The same things were measured in two ways. Each way mixes the same 11 hidden numbers, adds some noise and spreads widely along 5 directions of its own, which tell nothing about the thing.
Some things both ways: the first way, then the second way.
[-39  29  -8   2  26  17  -3  63  15  34  -1  41   3  -5  10  -9  -2  -3
 -24]
[-31  21   1  -1 -15   2 -31   1 -30   7 -38   1 -65 -35  17  -7  21   3
 -47   5   6 -20  -9  11  -3 -26  27]

[-15   9  19  -2 -11  20 -16   2 -13  31   8  25  34  -9  -2 -21  -1  -4
 -18]
[  7 -13 -28  -4  -8 -12  -6 -10 -22  -7   5 -24  -9   2  -6 -15 -14   9
 -23  -6  19 -11 -15  15   0  16  24]

[-25 -37  13 -18  13  20 -24  21  -5 -11   6  44  -8 -10  -8  53  11   7
  -9]
[-33 -33  12  11  -7 -15  19   0  24   7  10   0  25   0   1 -43  12 -21
   5   9   6  12 -14  -9   2   1  14]

[-31  19  11 -28   8   1 -39  37  -8  47  -9   5   4  -2   1 -25   2 -14
 -24]
[  9   1  12  -1 -23   9  23  10   8  -5   4  10   1  19   7 -21   2   0
   1   9   7  13  -4   9   5   4  12]

[-19 -11  11 -18   1  -8  10   8  15 -15  10   8   4   2 -10   8  -9   3
  -6]
[  1  -4  -4  -7  -2  -1  -2  -8 -17 -18   2   1   2   0   6 -14 -13   2
 -17 -15  11  -4  -6  15  -5 -10  12]

[ 12   0 -33  -3 -26 -14 -20 -14  -6  -9 -21 -33 -10   6  -8  16  -4  20
  10]
[ 12  -5 -15   6  64 -11 -12 -15 -13 -36 -13  15  -5 -11   4  -2   6  35
   6 -33  39  21 -17  12   3 -16 -20]

[-11  -3 -15  -8  10  43  -5 -45 -71  38 -16 -18 -34  -8 -15 -30  14 -39
   5]
[ 11 -43 -27   7  -9  16 -16  44  31  27  17  45 -30 -27   0 -18 -20  -1
  24  40  13   0  15 -10   5  45  -6]

[-19  20   9  -7   6   3 -33  54  -8  36  12  14  14  -3  -9 -12 -13   6
 -23]
[ 41  11   1  22 -14   8  -7   2  21   7   6  34  14  30 -20   8  14   5
  37  11   8  22   2   6  12  -1 -25]

[-13  14  27  14 -10   8  36 -10  21  40  21  26   8  -7  42 -13   3 -44
 -21]
[ 16  21   5  15  -2 -23 -24  10  17  39 -34  -8 -34 -31 -30  -4  44  20
  16  -3 -31  22   6 -46  39 -36   8]

[-35 -30  49 -28  43  27   1  48 -19  22  17  37 -13  -7   4  19   4 -19
  -3]
[ 13   5  -6 -25 -42   2 -21  29   3  -9  19   5 -13  14  17 -18 -30 -16
 -13  23  -5 -19   0   6  16   0  44]

[-26 -23 -40 -25 -23  14 -19 -26 -51   6 -42 -21 -40 -14 -38  71 -13  29
  32]
[-10 -28 -13   1  11  -1   0  12  16   9  25  42   6  11   1 -25  17 -11
  16   2  27  11 -19   4   0  13  -1]

[  7  15 -32  -4 -28 -10  -2 -46 -29  -9 -19 -70  -7   7 -20 -27  -9  25
  35]
[ 10  33   1  23  17  21   7 -29 -20 -19 -12   3 -13  18  10  -2  29   4
  -8 -20  10 -14  18  33  -5  -8   5]

[ 30 -14  -9 -19  31 -27 -56  32 -21   6 -26   2 -15   0  -3   6  14  -1
   7]
[ 31  -3 -20   6  10   2 -11  11  -8 -29  10  25 -19  -2   8   5 -22  28
  11  -9  17  -6   5   9  11   9  -4]

[ 23  13  26   5  32 -41  11  26  34  -3  38  19   8 -10   8 -17  -4  18
  -4]
[ 24  17  -6  -2 -19  23 -22  -2 -14 -11   6  16 -16   8  12  -7 -14  -1
 -10  -1 -11 -24  24  22   1  -7  22]

[ 36  -5  -7  11   6 -28   6 -10   9  -6   7   2   0 -19 -17  11  15  50
  35]
[ 22   4  -2  -4 -16  12  12  11  20 -11  11  11  20  40   8 -18 -14 -20
  16  38  36   6  -5  37  -7  21  13]

[ 13  40 -24  -1 -47   7 -11  11   0  59 -33  16  25 -20 -16 -12 -16 -26
 -33]
[-31  11   0  20 -22 -23  37 -11   4  27 -20 -45  -1   3 -22  -8   7 -34
 -14   7  -6   2  -2   1   2   8  14]

[ 10  10   1   5  11 -28 -23  31  49 -16  15  47  14 -14  23  15  -1  20
 -21]
[ 16 -11 -19  23  36 -11 -22 -13  -4 -21   9  16   3   7 -12  15   7  25
  17 -26  25  27 -18  -8  14  -2 -34]

[ 57  26 -63  19 -19 -19 -62 -14 -59  87 -16 -17 -40 -17  -6 -22  -1 -10
 -20]
[  8 -49 -34   6  15   1  11   1   8  24   1  18 -27 -41  13 -28 -17 -10
  14   7 -13 -14  17  -3 -12  31 -12]

[-20  19  12  -8 -34 -14  20  -2  25  23   9  -8  35   3  -5 -14 -12  -1
 -14]
[  2   6   3  25  -5 -11   6 -15  -1  -3 -20 -11  -3  -5  -7  -7  18   5
   5   1   3   2   2   2   7  -8   2]

[  7 -32 -22   3   9   8  31 -49 -21 -35   2 -10 -24  -3 -25  19  20  11
  27]
[ 31 -19  -6  -3 -19   2 -20  21  21   1  14  41  16  23  -5  -6 -17   1
  24  30  34  24 -22  10   5   9 -14]

[ 74   7 -48  23   3 -31   1 -37  10  -5 -30   8   1 -20  -7 -23  32  28
  31]
[ 20  -2 -19   7  -3  -3  15   8   5  12 -15  10 -14   6 -17  -6   0   6
   6  26  43  14 -16  26  -7  29  -3]

[ -3 -22  30  17  42   9   1  25 -21  -4  47  21   7  19  26 -30   7 -18
 -14]
[ 15  -1 -15   2 -13   8  -7  -1 -12  -1  -4  19 -14  -7   0  -1 -23  -3
   2   3  -7 -10  12  16  -8  -2  -5]

[ 41 -15 -10  -3   7 -30 -35  24 -16  18  -1 -21 -14  -3  -9  -8   4  28
  14]
[ 30  -9 -29  -9  18  15   8  -7 -19 -38   2   7 -10   3  26  -7 -45   4
   1   4  19 -14  11  38 -17  21  -2]

[ -7  29 -14 -34 -24 -13  22  23  42  12 -30  17  -1 -28 -30  25 -39  12
 -15]
[  3  26 -12  11 -24  11 -31 -13 -24 -12   9 -19 -26  22   6  22 -15 -17
 -31  -9 -12 -21   6   9  12  -8  16]

[-49   6  17 -23  -3  -3 -16  45  43  12  -8  28  38   4  22  -4   5   1
 -18]
[-21  16   2  40 -27   8  -7 -17 -45 -13 -30 -14 -50 -16   8  18  23  19
 -19   6 -11  -7   8  -4   6 -10  -3]

[ 30  38 -24  46 -31 -12  -5 -44   5  -5  12 -16  24  12  18 -33   6   2
  -6]
[  9  13  -1 -11  19 -13  10 -13 -10 -17  -5   1  19  29 -21  -7   5  14
  -5 -22  37  39 -38  22   0 -15  -5]

Other things, the second way, with their names:
z_753: [-13  29 -13  15 -12  -1  14   0 -29 -12  -4  -4 -26  16  -8  13   7   1
  -9  -3   5 -11   7  15   2   2  13]
z_133: [-45 -41 -22  10 -11  -7  14  25   0 -25  21   6   2   9  15  -7 -34 -24
  -5  43  55   5 -26  21 -11  47  -1]
z_680: [-16   9   8  28 -13  22  -3  18   4  -7 -12  41 -11  -6  -5  -3   1  -5
  12  36  31   0  16  34 -12  12  -4]
z_789: [-47 -13  10  14  -8   1  -5  13  -3 -18   8  13 -11  -2  21 -19  16 -11
 -15  14  28 -16  -9   6   3   3  22]
z_633: [ 44  16  -8   9  -3  22 -38  10  -7 -19 -10  18 -21  10  -5  10  -5  34
   6  16  30  13  -2  16  13   1  -2]
z_416: [-12   1  14  23 -25 -15  25 -24  -8  -6  -2  -1  18  -2  -3 -25   5 -10
  -7 -32 -21 -28  15   4  -2 -12  15]
z_683: [-30 -19  19  15 -20 -13  61   5  18  26 -40   1 -11 -47   2 -50  16 -18
  16  25 -27  -8  26  -7 -13   3  12]
z_634: [ -6   4 -12  10   8  -1   2  -2   6   3   9  14  10  10 -17  -8  -3 -15
   1 -11  21  -2   3  22  -5   5   5]
z_317: [-25  41   3  13 -23 -11   7   5 -24 -19   1  10  -4  26 -22  15   2  -7
 -21 -13  32 -17  -8  33   3  -6  21]
z_409: [ 13  -3 -47   9   0  -9  -7  -7 -19  10  14  32 -31  17   2  23   2 -17
   4  -9  12 -25  -6  19  -8  23 -17]
z_277: [-22  28   6  19   0 -22  32 -18  -4  24 -25  11 -13   8 -14   5  38 -25
  -3 -26  -1  -4  -8  13  -6 -17 -11]
z_83: [ -2  28  16 -13 -48  16   8 -28 -36 -11   6 -13  -1  32  16 -20   2 -17
 -48 -33 -20 -27  -5  29  -9 -26  40]
z_198: [ -3   5  -8  15  50   9  -7  14  16  -5  -5  28 -15 -25  -6 -21  25  19
  28  -4  11   9  28  -3  13  -6   7]
z_143: [ 16  18   4   0 -26  -5  -5  -1   3  18  -4  11   1  14 -22 -19  26   1
  -2  -5  -2  -4  -4   6   8 -13  27]
z_211: [ 11  -8 -31 -11  37   1   4  40  20  -3  25  30 -13  11 -17  -4 -18  16
  10  -5  61  24 -16  15  14  38   0]
z_318: [-40 -12 -35  53  29 -15  15  -1 -11 -21   2   0 -16   0  -7  41 -21 -17
  24  23  30  13   6   6  -3  32 -49]
z_61: [ 18   9 -13  28  30   1 -11  -7  -3   8 -20  33 -31  -5  -5  27  26  17
  29  -8  -4  32   1  -8  10 -15 -53]
z_523: [ 29   0  14  16 -16   8  -4   8  30   6   9  26  14  13   1 -21  17   1
  20   5   1   5  10  -1  16  -1   8]
z_609: [ 27  35 -14  24 -16   9 -39 -10 -34 -24 -18   9 -32  -1  -1  26  -3  19
  -6   2   8 -28  19  24   8 -13   6]
z_108: [ 31  44   7  17 -16  25 -58   9  -6  -1 -21  20 -50   3   6  28  19  16
  -3  15 -12   9  12  -3  29 -35  -2]
z_942: [ 30  38  -8  17 -31  -1 -25  -2 -19   6 -24   8 -42  -3  -2  26   7   7
   3   5 -25 -16  16   1  14 -20   2]
z_559: [  0  -7  -1   8  12   3  15  -3   1 -10   9  36  13 -11  -7 -15  -9   1
  29 -13 -16   8  23   1   0 -12 -14]
z_690: [-31  -4  -1  28  -6 -17  35 -14  -6  13 -29  -8 -41 -29  25 -20  36 -16
 -22  -9 -11 -35   9   0  -4   8  13]
z_952: [ 38 -19  -1   9  -6   6  -1  -4  21   7  -7   3   6  -5   7 -19  -9   3
  24  15 -17  22   7  -9   9  -1 -13]
z_658: [ 13 -22   7 -30 -17   7   8  20  17   5  15  26  10  20  13 -35 -10  -7
  -9   7  24  28 -39  11  -2   4   7]
z_117: [  5   2   2   0   3  -3  44  -2   4  19  -5  17  20  22 -32  -8  -2  -8
  18  -5  21  41 -19  25 -12   8 -24]
z_640: [ 17  -5  -7  13   0   4 -24 -26 -19 -30  -5   5 -11  -5  28   0 -20   0
 -18 -19  -1 -23   5  16  -3 -13  -4]
z_655: [-21 -23  -3 -13 -26  30  -4  -2 -34 -41 -11 -17 -32 -30  63 -39 -54 -12
 -52  29   7 -45  11  39 -28  12  42]
z_845: [-18  18   3  30 -27   2  -3   0  -6  -7 -29  23 -19  -7  13   2  10 -25
   3  38  12 -41  21  35 -16  -2  11]
z_571: [ 40  22 -17  -7  -3   8 -10 -28 -18 -22  -4 -33   5   7   1 -12 -38  -3
 -20 -21 -13 -29  23  29  -1  -6  32]
z_676: [-14  -6 -18   9   7   8  -7  14  -7   0   7  30 -27 -18  -1 -17   1   2
   1   1  11 -21  16  11  -1  12  16]
z_993: [ -9  -3  20 -11 -18   7   5   5  -5 -13   7  27  -2 -11  17 -38   2   4
 -12 -23 -15 -13   7   0   5 -23  29]
z_944: [ 23   1   6  26  -6  17 -11 -14  -4 -24 -21   5  -4   2  16   1  -1   8
  16  29   8   7  15  17  -1  -4 -14]
z_50: [-31 -30  -3  29  -7   2   9   8   4   1   8  24   0 -17  -1  -9  -7 -13
  19  20   1   7  10  -6  -5  14 -20]
z_256: [ 50  23 -13  15  48   1   9  -1  24  18   2  36   2  32 -31  24  22  11
  47 -24   9  54   0   0  16  -3 -52]
z_951: [  5  37  33   2 -24  12  25  -7   8  10 -16  23  11  16  -4 -33  39 -10
   6  -3 -10  -6  17  23  -3 -26  29]
z_239: [ -8  -9 -32  25   7 -23 -17  10   7  37   9  66 -34   0 -11  37  27 -23
  46   1 -23  10  -2 -27  12  -6 -56]
z_267: [  4 -14   0 -32  33  16 -30   4   2  -4  -2  24  -2  -4  -1 -34  -1  17
 -22 -16  46  38 -35  22  -9 -15   5]
z_704: [-39  -1   3  28  18   4  -7 -16 -13   7 -13   3 -17 -12  -8  -6  34   1
 -13 -13  16  11 -10   2  -1 -12  -7]
z_908: [-15  33   0  17   6  22  11   1 -20 -11  -3  27 -23   9   1   9   8 -11
   6  -3  -1  -7  24  25  -6  -5  -1]
z_731: [ 20   5 -52 -25   6   9 -31  -5 -62 -47   8  -1 -36   3  13   8 -53  17
 -35  -5  38 -31 -10  50 -17  15  24]
z_53: [  0  -1 -33   7  -6   4 -38  13  -7  -6   5  15 -47 -16  30  11 -22 -22
  -2  20 -18 -41  25  -1   9   3   9]
z_405: [ 12   6  -6   2 -27  11 -11  10   1  -1   4   5 -18  18  11  -1 -16 -12
 -21  14  21  -8 -10  24   2  12  11]
z_527: [  6   0 -13  17  12  15  -8   0  -6  -6  -3  25 -26  -4  13  -3   9   3
   5   5  11  -6  10  13  -1   5  -6]
z_694: [ 13   7  -1  -1  30  22   7  10  -4  -4 -31   4 -37 -45   0 -18 -20  27
  -4  -2   5  17  22  14  -1   1  -2]
z_324: [-32  22   2  41   5  -8  17 -23  -6  27 -26  22 -14  -7 -20  20  32 -33
  23  -6 -28   2  22   3  -8 -23 -35]
z_496: [ 15  -8 -12  44  17  18 -19  -2  31  22  16  10  -1   9 -12   8  19 -13
  45  19 -23  28  33 -27  24   6 -31]
z_555: [ 38  35  22   3 -64  -4  11 -16   8  12  12 -23  30  65 -21  -4  14 -19
   7  -2 -32  16  -6  -6  26 -22  21]
z_877: [ 25 -16 -27  -2 -11 -16 -37 -25 -11  -5   8   3  -8  14  21   9 -19 -20
 -17 -17  -2 -18 -22   7  -1  -8 -12]
z_760: [ 14  21  44  14 -26  31  23  -4  -2 -16 -21  15  -1   0  12 -34  25  24
   2   4 -12   7  22  13   6 -22  18]
z_472: [ -9   5 -22   6  24 -11 -26  18  -7  14 -31  20 -43 -48 -22   4  -8  17
  -2   1  25   5   1   9   0  -6  -5]
z_742: [  9  16  36  25  -5  22  18 -17  24  33 -38  48  13  16  -4 -15  59 -12
  33  21   6  35  -1  26 -16 -24 -33]
z_754: [  8  34  -7  30 -16   1  17  -7  -8 -23   0 -16   6  27 -12  16  -6  -7
   9  11  10 -16  22  24   7  11  12]
z_343: [  0  26 -28  19 -11 -11   3 -23 -37  -7 -10 -34 -37   5   2  12   4  -6
 -23 -14 -14 -36  13  11   6   4  19]

Some of these things the first way, each followed by its name:
[ 10  -1 -35  -1   8 -33  16  27  37   1  15  47 -22 -26  -4  29 -23  20
 -17]
z_877
[ 43  25 -27   5 -25  -8 -41   6   8  32 -13  22 -34 -38 -14  51 -13  34
 -14]
z_496
[ -6 -21 -15 -33 -37  -8  14 -26   3  29 -16 -28 -29 -20 -37  21  -8  13
  -5]
z_952
[-36  -8  42  -7  13  22  38   5   1 -30  30  15  25   5  -8 -11 -21  -7
  -1]
z_634
[ 25  14 -42  11  -4   7 -50  -3 -24   5 -32  23   4  -9 -15  21  22   1
   0]
z_133
[ 41  34  18  17  41 -18 -14  24  24  20  31  11   4   8  35 -87  21 -25
 -34]
z_694
[-19  24   6  -9   5   2 -11  16 -11  40  23 -20   4   3 -21 -44   7   0
 -19]
z_655
[ 56 -18  26   0  19 -10  -8  25  -4  -7  23   8  -2  -7 -24 -16  -9   8
  -9]
z_571
[-17  45 -22  11 -17  13  46 -43   1  11   3 -42 -16   6   6 -40   0 -14
  10]
z_108
[ 24  13 -52   6  15 -33 -18  40  10  -1 -29  24  -8  -3  17  12 -10   1
   2]
z_277
[ 15  11 -60  -3 -28 -43  11 -24  -9  27 -36 -12 -12 -24   0  21 -26  27
  28]
z_409
[ -3 -36 -17  -9  40  19 -37   5 -35 -44 -20  21 -25  -1  -8  57  30  11
  34]
z_789
[  2 -12   3  -8  41 -25  18  16  28 -40  34  14  -9   3   1 -19   2   2
  -7]
z_640
[ 21 -15 -20  24  12 -12  -9  57   7 -12  14  39 -11   7  27  52 -15  21
  -3]
z_324
[-40 -23  50  -9  -6   4  -1  12 -28   6  43 -24  13  36  20   5 -18 -27
 -14]
z_559
[-39 -39  34 -35  27  -1   3  45 -10  -9   8  -8  -4   9 -13  25  -5  26
  23]
z_951
[  6  -2 -18  18  19 -16 -20  31  21   5  12  22 -16   1  50  13   8  14
  -3]
z_61
[ 44   6 -41   2   1   8 -33 -13 -24   1 -43 -19 -21 -10 -37  -3  25  29
  22]
z_633
[ 10 -34 -14 -18  -5 -22  48 -12  -2   1 -19  -5 -42 -18 -12  63 -20  16
  39]
z_53
[-15 -36  21 -10  -6 -13  31 -22 -17  22  17 -26  10  22  22 -17  19 -35
  12]
z_683
[-37  17  -7 -18 -14  13 -20  13 -30  40  -7 -24  -4   0  -8 -10 -11   8
   0]
z_527
[-16 -28 -27  38   8 -15  27  -6 -15   2  29  27 -25   5  74  56  -7  -9
  25]
z_239
[ 28  51 -26  29 -34  -2  40 -22   3  30  -7 -13  20   6  -6 -39 -14 -26
 -19]
z_472
[-18  35  15  -1 -10 -17  17   4  31  28  21  -2   8  -6  44 -38 -29  -7
 -14]
z_256
[ 15  21 -13  35   2  11 -20  -8 -18  12  20   3  17  15  28 -53   8 -20
 -21]
z_117
[ 16 -27 -16 -19 -11 -20  22  -2  -1 -31 -35 -23   3   2 -47  25  -5  31
  34]
z_609
[ 12 -18 -11 -18   5 -37  35  15  31   2 -18  13  -4  -9   1  21  -4  11
  17]
z_942
